The first 6 rows are patterns. Each new row is the sum of 2 different patterns, raised or lowered, with some noise. Before adding, each is slid sideways (what falls off one end comes back at the other) and multiplied by a number that may be negative. Names go in the order of the patterns.
(in the rows, 128 means zero)
Known rows, each followed by the names of its patterns:
[137  97 126 149  95 140 111 112 154 147 148 141 116 122 117 142 115 154
 119 133 113 130 117 165 161  92 104 134] -> k442
[129 141 163 110 148 111 160 114 116 104 120 125 104 108 145 149 144 150
 142 151  97 157 121 154  92 105 103 110] -> k709
[106 110 142 145 124  94 148 101 134 152 113 119 162 145 126  97 110 118
 160 141 125 106 163  96 148 107 156 138] -> k879
[163 112 146 155  94 155 123 154 160 148  96 130 126 104 115 120 131 130
 113 148 106  99 137 143  93 126 114 156] -> k475
[ 91 132 112 137 108 117 132 132 140 156 156 103 161 156 108  95 156 106
 158 153 107 129 134 137 102 101  96 129] -> k580
[119 102 101 137 132 114 121 104 137 155  94  94 158 157 159  92 134 142
 121 143 111 142 135 144 162  99 124 132] -> k627

New rows, each followed by the names of its patterns:
[193 184 133 143 152 172 186 140 165 182 172 175 153 148 172 160 121 125
 154 153 152 156 141 159 188 116 134 181] -> k442 k627
[ 88  56  70 108  81  70 109  62  84  71  54  82 108  87  80 106  90 109
 100  66  86  73 108  95  76  85  98  95] -> k442 k475
[164 160 167 136 196 149 147 126 141 160 113 151 190 161 152 198 164 181
 100 147 157 158  97 158 107 139 130 135] -> k709 k475
[179 142 123 158 146 136 176 118 148 206 168 193 148 133 187 146 188 166
 182 137 169 181 115 141 154 150 136 124] -> k475 k627
[140 112 154 157 141 135 155 155 175 114 186 160 139 113 185 148 145 102
  91 128  93 130 140  85 156 138  79 135] -> k475 k580
[ 75  87 115  92  84  76  84  63  70  40  76  51  70  85  45  94  65  99
  84  98 110  60  81  41  75  68  95  28] -> k709 k879
[124 125 108 159 127 173 164 151 173 117 165 146 149 122 116 159 107 136
 182 155 155 190 171 165  97 161 134 194] -> k709 k879
[ 97 105  83  71  89  57  52 102  52  75  88  37  74  97 115 108 129 112
  93  76  59 117  55 122  91  92  84 138] -> k709 k475
[ 93 122  97  97 105 128 111  98 106 130 100 117 127 100  93 145  98 103
  94  89 103  73  64 150  77 100  84  67] -> k475 k627
[156 141 127 128 140 128 136 148 124 133 130 140 113 109 144 143 113 131
 116 152 163 112 127 158 134 162 117 150] -> k475 k627
[134  99  73  85  74 103  69 148  69 111  66 131 110 153 145  66  69  78
 124  56 114  94  82 122 106  92 126 138] -> k442 k709
[159 128 111 126 109 144 129 101 120 128 132  96 116  89 108 103 136  93
 129 103 132 145 118 143 161 125 122 145] -> k475 k580
[ 84  75  93 139  59  81 106 144 136  92 115 111  90  91 100  96 117  93
 133  89 112 109  97  98  95  97  92  82] -> k709 k627
[150 137 152 123 148 128 129 122 113 110 112  96 123 126 107  94 157 158
 120 147 107 103 120 135 111 128 126 149] -> k709 k580
[ 76 113 117 109  94 128 119 143 124 121  87 141 119 145  99 111 116  96
  97  79 139  86  98 146 121  85 132  81] -> k580 k627
[136 133 135 138 146 118 160 141 124 146 133 129 144 125 140 164 158 140
 118 146 158 121 164 124 158 130 145 168] -> k879 k627
[112 163 138 138 115  91 107  93 133 136 140  93 120  74 117 124  74  69
 124 140  69 117 102 110 147 132 122 126] -> k709 k580
[195 168 123 162 157 161 156 168 138 192 179 133 115 124 136 188 169 161
 127 191 110 175 134 186 159 144 112 138] -> k442 k879
[151 137 147 164 125 140 135 145 151 156 144 164 131 162 125 138 155 146
 122 134 118 142 176 114 134 169 143 140] -> k475 k580
[ 68 104 108  77  69  86 117 103 106  57  62 108 123  44  92  54 122  63
  70 106  90  87  66  85 101  53 123  84] -> k879 k627
[155 176 170 158 180 190 182 172 169 172 143 180 203 148 162 194 170 172
 137 124 200 163 119 186 140 174 122 131] -> k442 k475
[100 145 200 140 154 160 129 168 120 188 164 170 120 125 124 103 118 142
 147 149 116 168 101 119 145 166 105 145] -> k442 k475
[140 151 135 108 114 103 119 101 150 161 106 108 100 113 169 113 171 122
 134  98 108 158 130 137 104 135 142 112] -> k442 k879
[103 156 157 118 180 104 145 158 138  86 110 137 118 111 121 113 140 143
 117  88 134 161 168  75 136 133 146 171] -> k475 k627
[114 125 128  87 112 121  91 108 141 144 128 108 104 136 114 143 109 136
  96 104 168 120 113 114 136 107  88 150] -> k442 k627
[154 118 102 162 113 119 173 121 156 102 107 123 164 126 130 163 153 138
 133 125 156 132 142 151 143 137 185 126] -> k475 k627
[105 129  93 102 151 136  88  94 103  84 116 131  89 102 151  63 122  86
 135  99  69  69 118  99 104  63 126  69] -> k879 k580
[130 119 153 119 117 178 162 144 104 178 130 134 133 109 130 135 113 127
 144 110 157 127 164 111 135  96 135 127] -> k442 k709
[ 84 120  91  91 100  82  74 107  94  94  69 113  88  79 106  81  78 101
  89  93  69  69  78 101 104 102  57  96] -> k879 k627
[129 143 136 114 107  88 119  91 141  79 115 135 150 112 129 121 120 115
 102 104  98 119 114 152  98 139  97 150] -> k709 k580
[114 117 137 168 126 177 153 113 168 144 127 123 141 163 158 152 102 124
 154 173 119 184 132 174 104 148 161 173] -> k709 k879
[119 115 124 119 113  99 131  84  82 155 120 115  98 124 110 114 137 110
 139 133 103 102 102 115 114 129 137 103] -> k442 k475
[140 150 149 116 144 147 155 131 133 129 163 135 127 174 138 134 115 115
 119 150 126 160 135 151 130 161 151 161] -> k709 k475
[207 170 193 237 212 197 190 153 211 164 179 222 158 186 155 136 145 231
 158 164 220 223 169 201 159 180 186 202] -> k475 k580
[131 130 101 114 153 143 135 108  89 131 166 119  99 117 138 109 153  88
 144 132 104  89 116 116 116  69 139  87] -> k879 k580
[ 78 101  94  87  91  58  85 104  48  51 103 130 102  61  81 120  94 114
  82 101  89  84 128  53  94  75  88  71] -> k709 k627
[114 129 152 159  66 139 125 129 148 116 107 124 126 127  87 108 121 111
  87 111 110 101 113 121  76 122 128 110] -> k475 k627
[147 195 146 121 190 138 164 173 135 156 165 186 175 114 122 176 183 176
 122  99 199 106 145 161 153 164 107 104] -> k879 k475
[106 200 140 138 101 134 113 194 159 135 166 161 159 126 126 138 128 142
 174 127 139 165 139 162 124 122 178 148] -> k475 k580
[ 85  99 108  79 101 131 116 110 137 116 128  71 110 109 116  67 106  77
  95  94 101 121 107 120  94 138 101 101] -> k709 k475
[155 123 130 141 167 120 105 142 115 141 150 110 112 143 127 141  79  94
 132 178 122 140  88 146 112 148 104 149] -> k879 k580
[150 139 149 114 136 150 160 135 148 106 130 188 142 122 159 186 169 108
 173 147 154 167 118 142 138 149 175 133] -> k442 k627
[155 106 108 141 138 125 118  96 165 169  94 113 114 136 134 112 141 130
 147  98 119 112  87 140 124 123 134 136] -> k475 k627
[123 130 122 114 105 150 144 150 162 151 100 141 161 103 109 137 116 160
 161 114 130 145 145  98  95  92 119  90] -> k709 k580
[179 177 149 171 134 135 160 175 158 152 185 195 201 154 188 164 176 167
 171 155 174 176 137 125 123 198 132 132] -> k580 k627
[128  62 125  87  55  51  62  72  74  74 108  89 107  80 104  99  72 106
  89  75  30  96  84  66  78 121 115  52] -> k442 k709
[164 139 136 126 136 175 162 156 155 193 112 187 153 155 137 154 125 181
 179 134 128 168 137 138 150 119 144 148] -> k879 k580
[ 97 151  78 138 119 135 121 163 129 126  82  60 142  85 108 120 103 128
 114  95 104 159 129 106 118 113 105 102] -> k709 k475
[119 148 132 163 152 148 125 146 170 158 131 166 149 161 121 127 163 163
 124 125 163 187 141 182 151 141 145 171] -> k709 k879
[147 124 133 131 110 128 137  85  85 165 122 127 119 155 117 139 117 100
 153 134 134 142 129 146 154 122 138 108] -> k580 k627
[173 110 203 136 169 211 128 161 158 155 150 173 187 150 198 204 166 161
 198 199 149 166 183 155 184 214 171 167] -> k879 k475
[144 134 106 144 128 156 117 135 170 131 155 157 116 106 177 137 149  91
 133 137 181 152 139 137 178  99 139 109] -> k709 k879
[177 153 151 140 173 155  96 158 127 135 145 183 145 146 135 116 159 176
 164 161 190 169 180 145 201 139 190 139] -> k442 k580
[115 108  83 168 130 112 127 162 117  95 156 132 130 154  97  92 113 116
 117 120 135 126 143 104 115 112 139 134] -> k442 k879
[157 175 168 200 140 155 149 197 151 171 147 126 140 136 152 112 130 193
 197 138 151 118 134 189 128 173 133 191] -> k879 k580
[113 174 101 108 117 112 144 139 160 111 136 135 163 121 128 128 140 127
 113 124 152 163 143 139 162 168  96 144] -> k709 k627
[122 125  95 142 114 116 116  91  82  84 123  91  94 132 131  97 116  93
  90 135 109 113  88 116 150 148 108 134] -> k442 k580
[ 79 136 119 103  72 122  80 110 143  93 106 117 130 104  82  79 116  82
 125  89  97 113 119  92  90  97 149 124] -> k580 k627
[132  47  83 102 130 133  80 136 147  90 128 122 125 144 115  85 111  96
  75  82  75  87 120  66 103  93  95  92] -> k475 k580
[ 90 127 150 144 125 150 139 151 106  99 108 127 118 114 170 113 141 107
 163 160 142 156 144 115  94 164 114 153] -> k709 k475
[140 147 166 117 132 169 130 141  99  81 126 131  86 140 123 158  90 120
  94 142 144 132 147 134 155 147 152 143] -> k475 k580
[150 194 150 175 190 176 150 153 140 162 169 135 143 141 168 169 134 142
 156 180 124 153 139 157 201 149 170 183] -> k475 k627
[114 123 143  94 138 118 131 100 124 102 118 101  82 111 119 117 141 118
 126 117  82 125 125 129  94 111 106 108] -> k709 k475
[175 152 173 148 154 130 142 160 166 166 138 153 146 172 118 142 181 131
 161 138 156 187 186 169 182 144 159 143] -> k442 k580
[165 164  90 131 137 106 128 121 125 119 150 177  85 134 116 105 110  99
 132 126 125 133 117 136 171  90  99 154] -> k580 k627
[143 147 103 116 175 146 117 116 151 127 102 180 107 152 135 127 128 128
 131 143 131 125 129 135 118 126 136 152] -> k442 k709
[123  97 109  57 104  79 106  74  96  98 101 102 108 102 140 154  62 113
 156 113 103 106  93 147 126 101  96 125] -> k580 k627
[ 57  90  69 101  72  64  84  91  70  78  71  79  81 109  54  44  67  99
  52  58  79  84  93  71  53  57  56 102] -> k879 k627
[105 147 114  85 120 158  65  90 100 136  99 122 129  97 105  84  97 119
  88 136 101 132  98 151 121 123 114 110] -> k879 k627
[128 129 103 115 148  76 134  95 131 129 148 105  88  92  93 104  81 110
 125  75 133  81  75 134 134  93 116  91] -> k442 k475
[113 120 143 103 118  98 133 125 120 135 133 148 106 142 133  98 119 143
 111 144 149 125 121 126 137 114 120 102] -> k580 k627
[ 96  61  90 100  56  89  88  80  85  84  85 133 114  76  98  81  56  51
  91  73  98  50 109  76  77  95  97  74] -> k709 k475
[125 160 123 162 121 131 150 151 132 113 150 176 117 151 148 119 155 130
  94 132 130 148 169 131 113 114 123 142] -> k879 k475
[161 116 124 155 169  93 165 105 130 122 117 112 113 151 161 177 120 171
 118 163 116 139 126 123 126 109  97 122] -> k709 k580
[105 120 127 141 133 149 134 139 137 107 130 126 143 121 134 114 120 170
 164 137 139 141 151 116 174 108 136 134] -> k442 k709
[116 135 148 145 131 109  97 154 127 122 108 124 140 124 131 141 136 163
 148 114 150 137 136 114 153 123 171 167] -> k580 k627
[116 112 140 148 153 115 144 135 151 130  99 157 157 116 160 104 162 175
 117 135 144 115 167 124 158 153 164 128] -> k475 k627
[ 92 113 136  90 119 152 112 100 117 102 115 112  95 120  86 113 115 106
 102 111  95  85 121 116 122 124  99 128] -> k879 k475
[118 139 115 140 101  83 121 118 123  89 150 120 147  99 133 125 136 102
 118 125 130 102 123  94  84 139  98  79] -> k879 k580
[139 137 145 139 143 164 146 135 174 150 118 135 158 131 142 135 132 129
 127 161 105 122 103 122 104 158 126 145] -> k475 k580
[143 154 142 120 119 116 144 104 158 131 124 104 144 116 163 140  78 113
 122 120 115 109 146  84 118 101 126 146] -> k442 k475
[106 111  83  79 100  67  84  75 106  91  90  62  56 120 120  69  67 126
 105  91  96  85 110  98  79  68  82  85] -> k442 k627
[151 105 154 110 156 131 146 172 114 142 162 148  97 134 166 128 103 149
 101 168 180  91 106 170 171 148  85 121] -> k580 k627
[ 98  76  98  86 105 119  94 122 117  87  86  86 100  94 116 125  84  99
 105 106 105  92  77 116  66  63 142  97] -> k442 k475
